All groups share one centre, and each spreads out both ways along 9 directions, with some noise.
In the rows, 128 means zero.
Some rows, each with its group after it:
[148 155 175 164  91 111 206  89 124 135 228 110  71 131 106 115 119] : (2)
[ 85 168 102 130 127 191 135 117  99 185 141  50  88 173 104 169 158] : (0)
[129 136 127 129 135 142 138 113 119 134 150 104 105 139 135 147 122] : (4)
[114 140  90 138 101  71 112 136 138 100  91  97 123 125 116 152 121] : (3)
[152 172 125 156  81  75 165  89 120 152 213 121 123 144  84 137 129] : (4)
[ 96 131  99 107 129 156 143 142  86 173 102 126 119 180 133 144 159] : (1)
[148 152  98 119 104 141  57 141 126 118 178 129 118 112  85 125 113] : (3)
[112 118 111 118 111 139 157 122  73 133 113 133 125 143 116 129 138] : (3)
[ 97 158 209  99 136 135 115 159 147  85 129 110 138 124 119  99 133] : (0)
[102 147  99  99 110 147 109 130  92 109  97  86 124 110 101 150 132] : (0)
[143 161 128 131 142 158 109 111  92 102 171 102 123 139 119 161 123] : (1)
[ 95 140 131 127 140 147 128 139 144 123 115 124 128 147 141 155 129] : (3)
[107 163 125 115 129 156 129 132 111 161 148 124 137 164 114 150 153] : (1)
[118 119 140 132 182 160 132 106 156 118 113 124 163 114 164 163 110] : (0)
[ 83  85  84 124 100 135 161 154 119 159  77 195 129 146 131 126 133] : (1)
[ 70 130 128 134 141 154 152 121 115 137 105  90 152 166 124 155 133] : (2)
[141 197 122  92  91  89 134  90 142 120 172 130 169  60  92 168 112] : (1)
[105 134 125 141 120 184  65 190 185 107 177 163  59 145 122 123  98] : (2)
[156 159 105 122 168 186  87 105  85  80 166 141 145 121 138 195 107] : (1)
[123 155 139 123 134 146 139 112  54 137 138  66 121 177 110 136 161] : (1)
[ 95 120 139 140 129 126 140 139 132 164  98 118 172 159 110 106 155] : (1)
[133  75 127 148 110  95 136 139 106 107 103  78  56 151 133  77 116] : (0)
[ 75  87 121 144 109 119 133 177 187 201  91 129 101 177 129  83 149] : (1)
[127 117 123 112 148 153 115 145 106 140  98 139 125 144 149 125 147] : (2)
[135 149  72 110 155 171  51 137 124 158 137 117 123 150 135 168 133] : (4)
[ 98 145 108 122 130 125 151 124 115 137 103 136 155 148 134 171 140] : (3)
[138 137  82 160 140 146  70 123 194 114 179 181 168 106 122 177  81] : (2)
[120 144 127 117 151 129 118 111 107 152 100  95 195 135 119 141 158] : (4)
[128 142 113 147 140 133  71 141 161 149 136 133 190 141 106 133 138] : (1)
[ 94 226 163 119 121 106 166 107 139 138 154  73 140 149 116 188 149] : (3)
[137 139 154 131 151 145 145 120 133 154 144 183 185 127 137 134 148] : (2)
[134 173 102 128 106 137 137 109 108 162 186 153 143 145 102 162 138] : (2)
[ 72 150 179 107 132 213 141 157 118 140 151 178 169 148  99 119 152] : (3)
[107 157 169 139 133 164 177 113 115 147 173 119 123 164 121 142 141] : (1)
[131 143 168 123 155 153 162 103 143 120 157 143 134 108 154 150 115] : (2)
[113 172 134  91 151 129  96 130 124 129 119 100 168 135 127 157 145] : (4)
[134 130 125 159 132 141 150 103 141 149 173 117 104 147 132 146 117] : (0)
[123 168  69  71 150 139  49 159 128 125 123 147 113 154 158 190 121] : (4)
[124 135 108 136 117 119 108 142 136 130 142 134 121 152 118 134 125] : (4)
[123 143 105  91 141 171 114 123  90 120 129  91  76 131 141 160 121] : (4)
[ 89 143 141 167  68 172 189 143  77 122 192 207 121 173  66 122 141] : (1)
[111 152 142  93 119  78 149 121  97  97  98  90 132 130 129 135 134] : (4)
[125 142 118 115 152 145 122 114 105 159 129  91 130 159 138 148 144] : (3)
[ 78 124 174 114 180 152 119 129 144 109  66  65 180 130 143 133 136] : (2)
[112 146  54 133 120 177  59 156 130 161 148 126  91 163 107 162 129] : (0)
[114 148  87 118 111 156  84 157 114 143 148 122  90 167 112 143 133] : (2)
[131 151 132  95 144 175  91 127 133  99 161 152 146  90 123 155 105] : (3)
[135 133  93 134 123 137 117 128 114 153 145 136 116 153 122 142 130] : (2)
[127 143  67 157 150 166  26 153 167 190 146  77 114 182 115 146 140] : (0)
[ 67 150  99 187 108 205  92 143 177 165 144  48 107 142  62 145 136] : (0)
[116 141 160 105 178 128 126 117 151 103 102  96 153 129 170 155 120] : (4)
[135 161 146  99 160 147  82 117 161  80 133 101 152  74 135 165  99] : (4)
[175  65  41 176 190 128  90  96 151 178 109 142 150 158 186 169 109] : (3)
[126 115 122 116 126 129 149 108 113  77 106 138 127  85 138 151  95] : (3)
[138 188 192  67 165 182 147  79 100 108 189  63 104  93 144 162 117] : (3)
[142 119 112 154 127 115 105 124 146 137 136 152 177 122 110 126 128] : (2)
[118 112 135 115 134 111 137 129  98 118  84 134 168 135 129 116 140] : (0)
[ 81 123 126  95 142 184 142 146  92 128  86 142 130 149 144 145 142] : (4)
[ 96 154 131 143 141 175 105 141 157 156 148 110 138 154 110 146 141] : (0)
[151 143 130 123 154 120  89 124 146 130 154 113 133 141 142 136 121] : (0)

New rows. What belongs after each?
[123 145  83  96 154 164 142  88  82 142 113 104 128 124 152 198 127] : (0)
[176  64  71 158 164 151 106  97 120 157 147 151 132 138 153 131 104] : (3)
[130 139 156 115 127 132 163 125  93 153 116 168 186 130 119 116 169] : (2)
[100 118 132 105 117 164 134 147  87 109 114 130 103 133 116 112 131] : (3)
[121 120 166 106 112 130 147 148  90 102 104  91  72 125 125  82 144] : (2)
[103 118  92 118 111 149 114 150  91 129  98 141 130 145 108 128 141] : (4)
[ 78 122 146 121 167 192 158 129 113 153 101  94 109 170 155 150 144] : (0)
[105 120 112 143 124 140 157 135 110 164 137 138 101 191 138 134 141] : (4)
[114 195 134 130 108 150 127 129 152 132 210 141 104 141 107 170 119] : (3)
[112 124  99 156 125 109  90 113 159 101 124  86 170 112  98 149  94] : (2)
[119 149 129 133 110 151 150 132 117 140 175 137  86 151 118 141 126] : (2)
[120 106 123 138 145 174 176  98  84 157 130  93  80 156 150 139 134] : (4)
[135 127 119 138 132 134 112 130 136 124 139 129 124 129 128 133 122] : (2)
[119 143 123 125 145 104 151 111 133 109 102  53  74 141 166 170 116] : (3)
[140 147 157 130 145 109 137  96 140 114 142 108 179 105 125 140 122] : (0)
[117 119 141 131 129 146 153 115  97 146 129 115 138 144 119 117 144] : (3)
[106 129  97 137 150 124 134 127 136 149  98  99 109 174 163 171 135] : (3)
[ 99 127 105 144  91 116 142 145 136  96 118 165 123 122 110 143 111] : (3)
[103 143 135 123 107 154 129 141 115 122 147 150 137 131  96 125 133] : (3)
[108 139 115 151 103 156 202  76 114 117 155 148 141  89 109 177 103] : (0)
[116 146 142 160 119 185  95 156 138  80 186 173 132 139  91 135 110] : (1)
[125 121 103 173 121 135 177  87 114 171 147 126 153 147 117 151 135] : (0)
[133 147 171 134 114 138 143 150 115 166 161 130 104 165 112  87 171] : (2)
[114 138 130 141 113 125 135 125 117 144 140  93 122 156 103 121 139] : (2)
[143 112  74 134 143 121 138  81 112 117 120 135 152 109 150 181  98] : (2)
[131 133 102 134 131 122 101 129 141 118 133  79  69 142 143 145 110] : (3)
[120 133 137 137 156 149 105 128 150 136 132  86 115 145 137 134 126] : (0)
[ 94 125 125 107 130 145 183  99  75 113 108  79  92 142 142 160 119] : (2)
[154 118 105 145 141 140 150  86 133  96 171 161 113  98 155 175  78] : (1)
[117 113 121 196 156 180  58 172 155 159 157 125 128 219 113 107 148] : (1)
[113 137 144 143 132 173 134 131 147 132 169 126  92 144 128 137 116] : (4)
[ 60  99 129 138 129 216 125 173 102 152  78 158 165 157  94 101 168] : (4)
[101 125 106 122 154 163 143 119  90 169 119  67  76 199 154 157 143] : (2)
[110 117 113 126 122 135 147 127  81 159 105 117 143 165 117 122 157] : (3)
[138 112 111 159 136 132 117 121 140 148 148 117 124 151 129 127 120] : (3)
[129 144 119 122 112 110 115 122 163 119 149 129 125  93 116 140 102] : (1)
[152 105  89 156 110 102 107 113 128  91 132 137 138  98 111 127  97] : (1)
[124 119 133 144 146 161 106 134 134  87 138 126 113 130 133 135 107] : (1)
[ 96 132 156 135 133 123 141 137 133 121  98  84 133 145 122 120 143] : (3)
[121 176 104  96 123 124 137 100  69 165 131  82 151 154 110 164 160] : (2)
[ 70 167 206  75 161 180 156 128 120  83 111  60 105 119 148 148 123] : (2)
[113 153 135 119 150 146 121 124 127 147 133  97 136 152 133 149 142] : (3)
[120 146 122 106 133 164 138 119 103 141 152 142 135 136 128 152 132] : (3)
[125  97 156 135 159 183  68 158 167  97 143 119 105 118 133  95 100] : (3)
[126  99 127 124 142 159 116 129 137  79 124 153 121  89 142 132  86] : (3)
[135 136  76 162 110 138 107 127 142 153 187 147 109 157 110 152 111] : (2)
[ 80 107 122 152 139 155 139 162 156 125 103 145  91 170 155 140 119] : (3)
[129  62  90 138 148 143 148 130  83 158  72 136  99 172 171 120 142] : (2)
[101 139 114 131 115 132 126 122 116 126 126 106 142 141 103 143 128] : (2)
[104 137 140 129 142 145 141 137 139 139 140 131 116 167 143 142 132] : (4)
[119  87 120 124 141 137 121 151  91 148  68 110 108 166 147  93 159] : (2)
[120 103 123 147 105 129 172 114 111  81 127 178 140  97 118 135  99] : (1)
[111 150  78 120  97 146  61 178 134 123 150 127  65 158 103 138 122] : (3)
[ 59 135 140 108 119 188 160 129 115  76  86 117 130  78 110 159 111] : (0)
[129 127 128 113 126 174 136 115 105 121 165 167 136 110 117 139 114] : (3)
[104 133 129 110 134 165 106 149 113  99 114 125 115 133 125 137 126] : (1)
[107 113 118 168 131 150 154  96 140 121 113  97 149 101 117 152 112] : (0)
[113  98 102 128 148 180  89 157  91  91 101 127  89 158 144 135 119] : (1)
[ 68 223 174  76 101 166 113 166 125 101 158 103  99 134  89 149 146] : (3)
[114 183 151 118 140 124 137  83 125 123 164  23 123 129 112 166 120] : (2)
[149 112  96 167 126 163  78 124 142 138 158 110 122 114  95 118 115] : (4)
[110 117 101 159 142 158  86 153 137 192 127  73  97 210 120 117 158] : (0)
[151 138 109 138 175 163  83 113 163 153 161 108 127 141 154 168 114] : (4)
[119 125  93 134 163 105 104  83 119 129  89  26 168 137 133 166 117] : (2)
[104 139 131 113 108 140 129 142 155 111 143 142  95 108 124 136 106] : (1)
[114 142 118 114  87 146 109 146  93 121 147 162 152 120  68 107 137] : (3)
[101 125 151 117 137 143 155 136  97 149  91 146 177 148 124 117 162] : (2)
[141 120  90 133 128 123 117 116 119 123 130 158 153 120 128 149 116] : (0)
[ 99 108 133 123 130 156 144 138 107 117 110 119 100 141 131 120 126] : (3)
[126 162  90 139 133 145 127 119 133 180 174 150 138 172 127 181 140] : (3)
[139 135 115 124  87 117 133 135 113  91 176 158  68 122 113 124 100] : (0)
[ 76 157 153  74 103 124 159 141 119 146 100  86 103 131 114 120 152] : (1)
[116 170  96 133 129 127 168 102 129 155 150 150 131 154 148 209 126] : (3)
[146 114 139 167 146  88 170  73 127 185 124  71 178 151 132 124 148] : (1)
[184 125  83 155  92 107 174  81 108 127 204 194 105  99 121 155  92] : (2)
[118  79 118 197 138 125 151 124 172 139 124 172 165 148 138 127 114] : (3)
[148 155  83 127 101 148 116 137 103 162 193 170  81 159 114 150 133] : (2)
[ 96 171 115 118 164 139 114  83 136 127 127  44 181 133 126 199 112] : (2)
